All groups share one centre, and each spreads out both ways along 12 directions, with some noise.
Known rows, each followed by its group:
[-10  -3  -1  16  13   7 -26 -11   2 -13  22 -21  -7  11  31  22  19  31
 -12  30 -18   6  -8  36  17]
z_818
[ 18  18  17  -7  43  -6   7  18 -15 -14 -41 -13   9   9 -22 -13 -15  21
  -2 -31  -3  -8  10  17  40]
z_121
[-15 -14   8  10   2 -15  -1   4  -9 -15 -22  13   4 -14   8  16   3 -47
 -28  -1 -20  23  -2   8  16]
z_723
[  4  15  26  -3   4 -18  10   0  11  18 -28 -23  -5   5   6  13  -5  18
  -3 -17 -34  -7 -35   3   9]
z_121
[-15  -6 -18 -42  -1  -5   7   0  -8  28   2  17  28  13  26  -3  45  35
 -14 -40  -1 -10 -35 -36 -32]
z_579
[-15   8   9   3 -17   0  13  -3 -25  11 -24 -17 -42 -10  15   5  -3 -33
 -28   4  11   7   8 -16  20]
z_121
[  2 -10 -29 -11   3 -21  -8  -8   6 -25  20  24  30  -4  -8 -29  -2  -5
  -4 -17  -6  -6  -5  -8   9]
z_818
[ -3  -2  17 -13   7  -5   1 -10  17 -14  -7   1   5   0   9   6 -40 -28
  -8  -2 -39 -14 -43  30  41]
z_739
[ -6  -3   2  22  27  23   3   6  -2 -11  -1  -4 -13 -17  -5   0  32 -28
 -14  47  -2  15  49   5 -11]
z_723
[  5   8  13  -7 -19 -22   0  13  17   9 -11  16 -25 -11   7   0  -2  31
  -6  17 -11 -25   2  18  22]
z_739
[-14 -14   9 -14  19  23   4 -14 -25 -12  28   9  12   0  14 -13   2  -9
  13 -17  14  -8  10  -7 -17]
z_723
[ -3 -18 -14   1  48   0 -19   0   0 -49   0  -4  48   8   5 -14  17   6
  -7  -7 -17 -19  -4  31  27]
z_723
[-14  -2 -35 -19   3 -32  10   2  -9 -13 -13  35  -6  28  12 -24  -7   0
 -13  -8  14 -13 -22   5  44]
z_723
[ 19   5   0 -23  25  14 -16  -5  -2  19   9  -2  20  15 -13  -9  13  40
 -22 -34 -11  -5 -21  -9  -2]
z_818
[-16 -12   0   3 -13 -33  -2 -17  10  28   0  15 -18   8  17   5  15 -15
 -29  12 -22  -2 -29  -2 -13]
z_121
[ -1  25   1  24  31  41   1   0  -8 -37  13 -56  -5   3  16   3  33  29
  35 -24 -20   1  -8  -9   5]
z_723
[ -4  -5 -22  19 -13  -7  -6  -1  33   1   6   0 -11  23  10  10   9   4
   9  19 -20 -10 -45  19   1]
z_121
[-16  20 -17   2  26 -25  34 -20   1  11  -2  -7   3  20 -12 -13 -11 -41
   8   4 -30  41 -29 -33 -16]
z_739
[  1  45   2  11  20  31  36  12   7 -23   5 -44 -15  -8   9  -4  14  30
  68  20  -7   5  18 -20 -19]
z_121
[ -7 -19 -20  -5  -3 -16 -25 -12 -17   7   1   0   5   8  10  -7  24   5
 -48  -7  15  -4   1   0  15]
z_121
[-15  -9  -3  -9 -28  -4  -4   3  20 -27  -5 -12  30 -19  29  24 -10  -7
  18  -4 -17  -9 -31  10   5]
z_579
[  3  -2  -1  12   6  -6  -6  -6  -2  -4   3 -11  12  -2 -11  -7   6  -3
   2  -9  -4   5   4  -7 -10]
z_121
[-27 -17  19  19  19  -4  21  -2 -45 -23 -11  26 -26   6   9  -9  -1 -60
   2 -33   3  11   5  -5   6]
z_723
[ 33 -13 -30 -13  16  13 -57 -27  10   6  38  -5  14  17 -27 -35   5  36
 -57   9  20 -34   8  20  33]
z_579
[  6  11 -17 -12  -6 -37  -6 -15   6  -3 -28 -31  17   0 -13 -11 -36 -19
 -27 -11 -11  -1 -28  -4  45]
z_739
[ -5 -13 -26 -27  -3  -9  -9 -13  -5  -4   8  16   8  10   6 -27   2  -4
 -27 -21  14 -31 -20  -8  23]
z_579
[ -2  -8   7  12  20  26 -17 -20 -16 -15   8 -41   6   6   8   0  13  -3
  -2 -32  -3 -17 -14   0   2]
z_723
[-13   6 -23  17  31  -7   7 -12   6 -36  26  19  -6   9  -5 -15 -20 -40
   6  52 -15  34  13  18  25]
z_818
[ -7  -9  14 -10  31  11  10  14  -2  -4   3  50  -7  17   6  -2   6   6
   1  -2 -14 -14 -11  26   8]
z_121
[-48 -17 -11  10  -2  -8  23   5 -26 -33  24  42   6  -9  47   9  41 -23
  25   0  -8  35   8 -19 -30]
z_739
[ -1  -8 -50   0   1 -32  -4   3  -6 -15   1  30   4  24 -10 -35  16  10
  -9 -11  30  -9   5 -10  19]
z_739
[  1   1  -1  14 -12  -5   0 -19   2  -5  18 -16 -22  -9  -2 -25   7 -13
   7  -5   0 -21   4 -20  -5]
z_818
[ -6 -23   4   5  33  25 -15  -1  -6 -28  13  10  24   5   9   3  27  -5
  -4 -27 -22  -8 -17  15  -3]
z_739
[ -7  19   2 -19   6 -21  21   0  12  -8 -11   0  10 -26   0  -4 -27 -25
  -3  39 -19  22  18  -3  16]
z_723
[  3  31 -11  -8   4   6  -5  -2   0   9  15 -22 -19  -3  13  -3  26  48
 -19  19  -9  11   9 -18  12]
z_818
[ 10  -6 -24  32  16 -38 -36   8  10 -36  -1 -22  41   1  -3  12  14  40
  -5  24  -9  30  24  32  22]
z_579
[ -4 -32  29  18 -19 -12 -19   1  11  11  -2  19 -20  -4  10  10  14  -5
 -12   8  -7 -36  -2  33 -10]
z_579
[-11 -24  16  18 -19  16   2 -19  22  24  24 -15 -10  10  15  19  14 -10
  38  10  -3 -27 -22   0 -68]
z_121
[  3  13  -3 -40  -5  -6   5 -14   8  12   5  25  16  -5 -11  -3 -50 -28
 -29 -18 -30  20 -46 -12  30]
z_121
[ 10  28 -26  20 -35 -19   7  10  13   6 -35 -24 -37  -9 -18  -6   9 -14
 -18 -14  -9   4 -20 -34  26]
z_818
[-25 -20  -7   1  29   1  10 -17 -17  -8   9   7   0  15  15 -20  32 -32
  -8  -2   4 -16  -1 -10 -18]
z_739
[ -6 -18   9  12   7 -40   3   0   6 -39  -3   7  35 -15   0  -7 -21 -14
  32   6  -6  -1  22  19  -3]
z_121
[-12  20 -30  -3  13 -50  23  -1  11 -17 -15  -7   8   3   7 -29  15  10
   6   7 -20  -1  -9 -22  14]
z_739
[-10 -33  -6  26  -6 -23 -16  -2 -12 -30  -4  18  16  -3  -5   5 -20 -45
  -9   1  12  18  14  23  16]
z_739
[ -2   0  -8  -8   5   3   1  -1  27  20  13  21   4   3   5   2  37   5
 -15   1 -43  -2 -39 -11 -21]
z_579
[  3  -4  24 -36   2  10  -1 -22   3  52  21   3  -1   6   2  -1 -14  20
 -11  11   6 -19  -6   0 -28]
z_739
[ 15   4 -27 -12   3   0 -11   5  32  -1  30  34  24   7 -18 -11   6  19
  -5   8 -22   8 -21   0   1]
z_818
[ 10   7  15 -34 -33 -25   4   4  11  38 -21 -18   7 -13   3   2 -11  37
  -1  -2  11 -30  -3  -8 -11]
z_579
[ 24  18 -22  14   4  -2 -22 -20  26  18  45   5 -24   5 -30 -25  11   9
 -34  15 -35  12 -19 -19   4]
z_818
[  5   7   9   5  24 -47  -4 -10 -16   1 -19 -49  35 -13  -5 -18  23  31
  -6 -28 -14   2  24 -22 -12]
z_121
[  3  -4 -50 -13  27 -17 -18 -15 -18 -27   4 -15  58  15 -19 -23 -16  -2
 -20  -7  25  30  15 -10  26]
z_579
[ -5  10  22  26  20  21  15  -6  -9   6 -14 -22 -40  -9 -11  -3  10 -46
 -14  12 -10   9  14  -8  -2]
z_739
[  0 -18  20   8  10  -1  -6   1 -25   9 -32 -25   3  14  -1   6   3   5
  -4 -22  29 -22  16  15  -1]
z_818
[-19  -6 -14 -27 -27 -16  -1 -12  -5  -5   3   6   8 -13  30   2 -13 -18
 -19   0  -1   2 -20 -10  19]
z_818
[ 20  35   7  10  -7  -6  11  -2  27  -3  35 -28   4 -15  -9   0 -12  50
  59  23 -14  10  19 -13 -28]
z_723
[-16  -6 -48   2 -18   4 -22 -12   5 -36  -3 -35  19   1  23   7   5 -16
 -20   3   2   0 -30   0  39]
z_723
[  6  14  -4  -1  37  34 -16  -3   5 -21  -3 -45  18   3   5   1  26  28
  -9 -14 -30 -11 -21   6  19]
z_723
[ 12   7 -41  21  13 -55   1   7  19 -10  -6  14  21  31 -31 -19   0  17
   9  -2 -14  25 -13  -2   7]
z_739
[  0  -2 -10  15 -13 -30 -13   9  -1 -32 -33  -7   4  -2   0   8 -27 -17
 -16  -4   0   6  -5  26  60]
z_121
[ 13 -15  -6  22 -21  39 -44  11 -15 -28   3 -21  -2  -8   3  22   7  22
 -15   3  37  -2  32  31  29]
z_739
[-16  -9  15  30   8 -37  20   3  -8  -7 -12  29 -32   8   2 -11   1 -37
  10   3 -13   2   5  12   3]
z_723
[ 30   0  12  28  20 -10 -25   1  11  10   4 -17  -5   8 -29 -11  20  42
  -5   4  -5 -15  22  19  -8]
z_818
[ 14  14 -20 -31   2  19   1 -36  -1 -14  29 -36  24  -3 -22 -50 -43 -14
  22 -30  26 -30  -4 -41   3]
z_818
[ -4 -18 -19  22  -2 -50 -12  18  16 -21 -24  19  25  12   4   5  30  22
  -2 -27 -26  -6 -27  16   9]
z_579
[  2 -11  23   6  39  23  -4 -17  -2  27  13  -5   1  16 -12   2  18 -11
 -16  -8 -21  -4 -13   0 -35]
z_739
[  9  10 -24   8 -13 -38 -13   9  16 -13 -11  -2  15   3  -6   0 -11  26
   0   3  -8  10  -7  13  30]
z_723
[  6 -16 -20  -9  18   1 -19 -22   1  16  34   1  24  14  -8 -23  25  20
 -16  -3  14 -12   6 -13 -33]
z_121
[ 13   1 -13   3  23 -21  -1   4  -6  11 -13 -12  37  11 -30  -4   3  11
  -2 -11   9  30  16 -15 -19]
z_579
[-13 -21  50  -7 -11  -5  14   4   9  27  -5  26   1 -13  17  24   2 -13
  14 -14 -25 -14 -19  11 -42]
z_579
[ -6  -2  11  12  13  14 -11   0 -18 -29   0 -34   4   3  29   7  24  33
  11 -24  -3 -17  -2  11  12]
z_723
[-10 -13 -17 -12  28   2 -27 -18  -7 -45  46  18  24   5  24 -14  -4  17
 -11  16  -9   1   6  29  38]
z_579
[  8   2 -21  -1   3 -11  -3  16  12 -24 -15   2  33   5 -13  -4  -8  11
  17 -10   3  -6  -4  11  14]
z_818
[ -6  -5 -19  55  -4 -19   0  18 -10 -62 -48 -46  -2   6   1  -4  13 -18
  33 -29  18 -21   6  10  31]
z_818
[ -6 -17  -8  38  44 -22 -11   0 -43 -10 -11  -4  23  26 -22   6  15 -15
 -15 -12  18  58  40   5 -10]
z_579
[ 15  39 -13 -21   1  25  -4 -17   7  -9  16 -32 -24  -5  -5 -17 -39   8
 -14  21  -4  -5 -10  -6  54]
z_579

New rows. What belongs after each?
[ 18  17 -20  -9  20   2 -13   3  -3  -9  -1 -17  18   7 -15 -14   5  35
 -14 -11   5  -1   8  -5  25]
z_121
[-13   8 -26  17  45  -5  23 -11  14   0  12   7 -18  45   2 -22  25  -2
  21  23 -21  -8 -26   0 -14]
z_739
[ -3   3  10   8  -3 -59   9   7   5   8 -24  15  -8   1   6   0  -2  11
 -10  -5 -26   4 -10   8  13]
z_579
[ 18   3 -26  -4  -7   2 -27   3  -4 -11  10 -21  42   0 -12   8  -9  38
  -5 -15  17  26   9  -1  10]
z_739
[ -4 -22 -45  29 -21  11 -11   8  26 -24  32  45 -14   8 -10 -13  24 -28
   7  36  15  -7   7   5  -8]
z_818
[-11 -15 -16  19 -26 -20 -14   7   8   5 -13  11 -21   9  17  18  26  -2
 -28  10  -5   1 -18  12  11]
z_723
[ -9   0   4 -17  36  20  11  -1  -9 -28  32   2  56  -9   8   8 -13   4
  44  17   1  36  36   3 -32]
z_579
[  5  12   8  21   4   3  10  10  -2  12 -17 -14 -36   3 -10  -3  18   2
   3  20  13  -5  29  -3  -8]
z_818
[ 11   4 -36  -6 -27  10 -19 -12  28  -2  12 -15   6  15  -4   5 -31   3
   0  21  13  -7 -29  11  23]
z_121
[-17 -21  24   1   7  20  -1  -4 -13 -19  15  25  10 -13  18  19  -3 -31
  -1 -13 -19   9  -8  13  -3]
z_739
[-16 -31 -11 -19   1   7 -16 -12 -27 -23  27  16  47  -5  20  -3   2  -6
  -2 -15  26   5  16  -1 -13]
z_739
[-25  29 -39  -9   3 -31  30   1 -15 -13  -3 -29   8 -15  27 -19  47  18
  10   3  -3  29  13 -62 -15]
z_739
[  0 -11   8  40   3  -7 -10  12   1  -4 -11  21 -19   9 -10  17  21 -23
 -16 -19 -27  18 -20  12   4]
z_739
[  3  16  18  18  26  22   8  -3   6 -17  12   7 -30   2  -8  -2 -12 -24
   6   4 -39  14 -16  11  22]
z_579
[  3 -13 -39  23   3 -24 -23  -3  -6 -25  -6 -18  27  18  -8  -7   8   3
 -12  -8  16  10   1   6  18]
z_739
[-16 -38 -35  12   0 -50 -25 -32 -12  12  -3 -21  11  28   8 -22  31 -12
 -46   1  24 -22  -4  -4  -8]
z_121
[-14   8  29 -18  28 -10  26 -18 -12  -3  -6 -16  -9  -4  14 -18 -19 -22
   8  -4 -18 -21  -7  -2   8]
z_723
[-25  11 -24  13  54   6  29  -3   5 -25   9  -7 -22  25  23 -34  57  -1
  22  26 -20 -26  -4  -7 -10]
z_739
[  4   3 -34 -30 -11 -16   7   3   3  -8 -10  19  31  -1 -21 -20 -30 -23
  -6  -4  20   5   0 -15  18]
z_818
[-18 -25 -30 -17  18  23   1  -6  -9 -12  20  17  44  10  10  -5  27 -19
   5 -15  12   4  -8 -19 -35]
z_579
[-10 -10  -8  10  18 -16  13   2   7  -6   4  31   3   5  -6 -13  20 -20
   3   6 -16   8   1  -3 -14]
z_579
[  9 -19 -20   6  21 -15 -24 -16   5 -17   8  -2  27  21 -20 -22  -7  -8
 -11 -16   3 -21 -13  13  16]
z_723
[  8 -19  -9 -21 -11  -1 -17  12  24 -43   1   7  60  -8  13   1 -13  34
  35 -35  -4 -45 -28  26  14]
z_579
[ 26  34  -7   9  21   6   1  -5  15   7   1 -30 -12   7 -34 -14 -15  16
   2  19  -7  11   7  -5  13]
z_818
[-18 -16 -15  -1 -23 -11 -19  -5  11 -31  34  14  15 -12  42   2  32  21
   5 -19 -29 -20 -38  -1   1]
z_818
[-11 -37  -8  12   8  15 -21   4  -9 -29  16  24  -5  14  21 -10  29   8
  -1  11  29 -45  21  40  12]
z_739
[-21 -12  22   5  15  -7   9  18 -13 -33 -14  15   2  -6  33  11  14   6
  16 -12 -13 -10   1  24  13]
z_121
[ -4  20 -22 -14  -9 -44  26  10  -4 -11 -38  -4   7  -1  -4 -21 -21  -6
  15 -18   7  -1  -8 -19  30]
z_579
[ 20  37  -6  22  12 -34   8   8  -5   7 -28 -27 -28   8 -27 -14  -7  28
  -7  16   4  23  30  -4  33]
z_579
[ 18   4  13  13   9  26 -32  -1   2  32   0 -49 -20  17   2  22  21  62
 -22  34  16 -12  21  31  -2]
z_818
[-11  -6  10  -9  -8 -47  27  10  17   6   4  68 -28   0  10 -20 -16  -2
  16  38  -7 -23  10  22   6]
z_739
[ 18 -33 -13  34  -8 -42 -45 -18  31 -15   0 -27  36  -8 -28  -3 -11 -16
 -17  34   3 -15  24  36   2]
z_723
[ 12  10   3 -34  -5  35   0 -17  22  46  32   2 -19  -7  -5 -14  17  12
 -18  28  -2 -30  -4 -19 -29]
z_579
[  3  -1  -2 -29   4  -9   7  -4   8  11  12  38 -10   7   0 -38   1  12
  -9 -16  -4 -48 -19  -6   9]
z_579
[ 16  16 -18   3  -6  22 -26   8  28 -20  12  -8 -17   7  12  -4  26  52
  -8 -10 -27 -42 -40  21  44]
z_579
[ -2   9   1 -12  27  -9   8  14 -10 -15  -9  12   5   9  17  -9  15  44
   4  -6  -6  -9   4  16  22]
z_723
[ -1  27  -2  -6  -1  22   5   2 -14  25 -30 -18 -37  18   2  15  14  -7
 -44 -50 -29  19 -65 -25  30]
z_723
[ -8  -8 -19 -21 -23 -31  19  19   4  -5 -34  41  20  -6  -7  -5 -14 -38
 -10 -28  -2   6 -25 -17   9]
z_818
[ 11   1  22 -22  52  -6  12 -10   7   9  11  20  23   5 -22 -30 -14   1
   7   9 -21 -19  13   9 -13]
z_723
[ -5 -20 -28  23  16 -38 -22  -7  20   2  -7   2   8  40   4  -4  39  25
 -23 -10 -21 -21 -43  23   8]
z_121
[-29  15  -2  12   4 -25  22   9 -30 -30  -6  13 -55   5  44 -11  17  15
   5  12   2   1  16   6  44]
z_579
[ -9 -23  -3  -6  -7  20   1   3 -17  15 -22  13  -2  14  -2   0  17 -27
 -16 -53  20 -24 -31 -14 -14]
z_818
[  5   8   9  52 -10  -3 -15  -7   6   5  24 -27 -58  -8   9  -7  60  29
  -6  11 -21 -18   7  -7 -12]
z_818
[ -6  17  -4  25 -25 -20  18   8  17 -23   1  -6 -26 -21  11 -18  31   0
  32 -22 -31 -19 -16 -34  -6]
z_818
[-10 -21  10  37  13 -31   0   3  14  -1   1  15 -16  12   7   4  30   4
   7  34 -14  -4  14  29 -21]
z_739
[ -7  11 -20  11  14  33   8  -2  -2  -2  -3  -1 -25  11  -3   1  26 -34
 -23 -11 -19  20 -33 -23  10]
z_723
[ 10  11  -9 -17   7 -27  -1  -3   2  20   2  -4  16   1  -7 -16   5  41
  -9  15   9   3  23  -8  -8]
z_579
[ -2  -9 -23  23  29 -33  -4 -16   7  -5  -3 -12  20  30 -12 -17  24  -8
  -5 -30 -26  -3 -38  -9 -11]
z_121
[  4 -10  -6 -14  21  36 -17 -26  -2   0  44  -7  10  16  -1 -14  -5   6
  -1   0  10 -19  -6   4 -11]
z_818
[ 12  15  12  -6  11  -7   1 -10  10  13  -7 -14   4   1 -17   5 -22  -7
 -14  -6 -29  12 -24   1   8]
z_739
[  7  -5 -38  18 -12   5 -15  -6  13 -13   1   4  -5  16 -19  -8  -3 -33
 -21 -15  -1   1 -34  -7  22]
z_818
[-13  11   5  -1 -21 -14   9   9  -2  -6  -6   2 -13 -20  22  13   2   6
   3  12 -11  17   4  -7   8]
z_739
[ 10   1 -48  13  10  18 -19  -2   9 -25  30 -15   8  14  -8 -24  27  32
  15  31  38 -17  32   2  -1]
z_723
[-21   4 -22  16  34 -15   6  -9 -27 -31   8   8  -1  12   6 -11   3 -27
 -14  11  -8  46  11  -2  23]
z_579
[ 17   8  -9  12  36  27  -5  -4   8  22  14  -5  -5  30 -29 -15  32  16
  -3 -26 -15  -4 -23 -18 -30]
z_121
[-14  -5   6  11  10  10  -2  15 -17  -2 -14  17 -20   8  24  19  44  12
 -22 -20 -14   3 -18   9   9]
z_723
[ -2 -16  16  11  24 -22  15 -24 -11  24  -7  23 -28  24 -26 -34 -18 -53
 -14 -10   2 -22  -5   1  -7]
z_723
[ 27   8 -13  19  -3 -22  -5  37  45   7 -16  37   7   5 -37   5  17  30
   5  20 -24   8   1  17  -7]
z_818
[-28  -4 -47  -7 -28 -46  26   5   7  -9 -28  19  -3  -2  14 -22  20 -44
  -9   4   7  -8 -16 -33   7]
z_579
[  1  -8 -32 -17 -12 -21  -7 -10   5  16   7  27  -1  36  -6 -14 -22   7
  -9   5  25 -10 -21   7  15]
z_739
[-22  -7  21 -11   5  -1  13  -9  -9   3  12 -15  12 -10  37   6  27  17
  21 -10 -10 -14  -5 -14 -36]
z_121
[ 22  12  -6  32 -10 -60 -14 -12  31 -12 -30 -40  11  -1 -33  -2 -43 -20
  -8  -5 -38   8 -31  14  39]
z_723
[  4  15  16  -2  -3  -9  27  10  -2  14 -25  -8  -7  -5 -11   0 -10  -1
  24  -5   8   0  11 -15 -17]
z_579
[-28 -22   8   3   6 -14  11   0  -3  10  17  47 -24   3  30  -4  46  -7
 -13  12 -19 -10  -5   1 -27]
z_579
[-11  -3  43 -11  22   6   0 -10 -26  -3  11 -11  31  -8  20  35 -34   7
  13  -8 -14  40   3  21  -6]
z_579
[ -2  18 -22  -6   9  -6  -2   6  -7 -38 -25 -41  21   5  14  -2  -3  23
   6 -20   2  -1 -12   1  46]
z_121
[ 48  -8  -3  17 -14 -15 -38  11  20  33  -6  29  -8  27 -55  -1 -22  41
 -28  -8  17  -6  -1  33  20]
z_739
[  1   5  -3   0   6  13   3  -3   9   2   9   9 -18   4   1  -4   9  -8
  -6   5 -21  -6 -17  -3   4]
z_579
[ 10 -28  13  -9  20  68 -37  -3  -5 -22  20   8   3  14   5   3   3  10
 -18 -12  15 -53  -9  48  29]
z_739
[ -9 -19  17  11  10 -15 -14  -4  -1 -25   5 -11  18  -2  30  10  17  20
  10 -17 -21 -21 -13  25   5]
z_723
[ 11   5  -5  42  22 -15 -19 -16  -5 -19  11 -29 -17   8 -14 -18  18   7
 -13 -10 -18  -2   4   3  18]
z_818
[-31  -5 -36  -9  13 -35  26 -11  -1 -13  21  28  20  19  26 -18  11  -8
  28  13  -3  22 -12 -18 -21]
z_739
[ -3 -13 -27   6 -15 -21 -30 -21  -6   6  -5 -58  14  12  20   0  28  34
 -18  -5  23 -26  -6  -2  -3]
z_121
[ -9   5  16 -22   9  21   2  -4   4  -5  27  -9  21 -18  27  11  10  19
  16   2 -22   1  -7  -5 -21]
z_723
[  6  -3 -10  15  15  18 -24   2   2 -20  15 -26  10  14   8   2  21  46
   8   7   7 -17   8  23   5]
z_818
[-16 -19 -17   9   8  -4 -11 -21 -17  -3   6 -15  18  14   9   5   8 -27
 -13  -8  13  18  -4  -9 -16]
z_739
[ -8  -7 -35   7  18 -50  15   6  14  -8 -14  42  13  14 -16 -27  23 -23
 -11 -10 -25   9 -21 -18   0]
z_579
[ -8  -1  11  19 -24 -53   4  -1  -8   1 -32  14 -62   3  11 -12  -9 -17
 -30  -5  -9 -26 -15  15  59]
z_579
[  5 -26  -7  -8  10 -24 -22 -13  -6  -3  29  33  42 -11 -21 -21  -2 -17
 -32 -13  -8  19  16  -9 -11]
z_121
[-15  10 -44 -17   6  -8   0  -2   4 -33  25   3  18   1  29 -13  12  23
   9  29   2   8   6  -6  19]
z_121
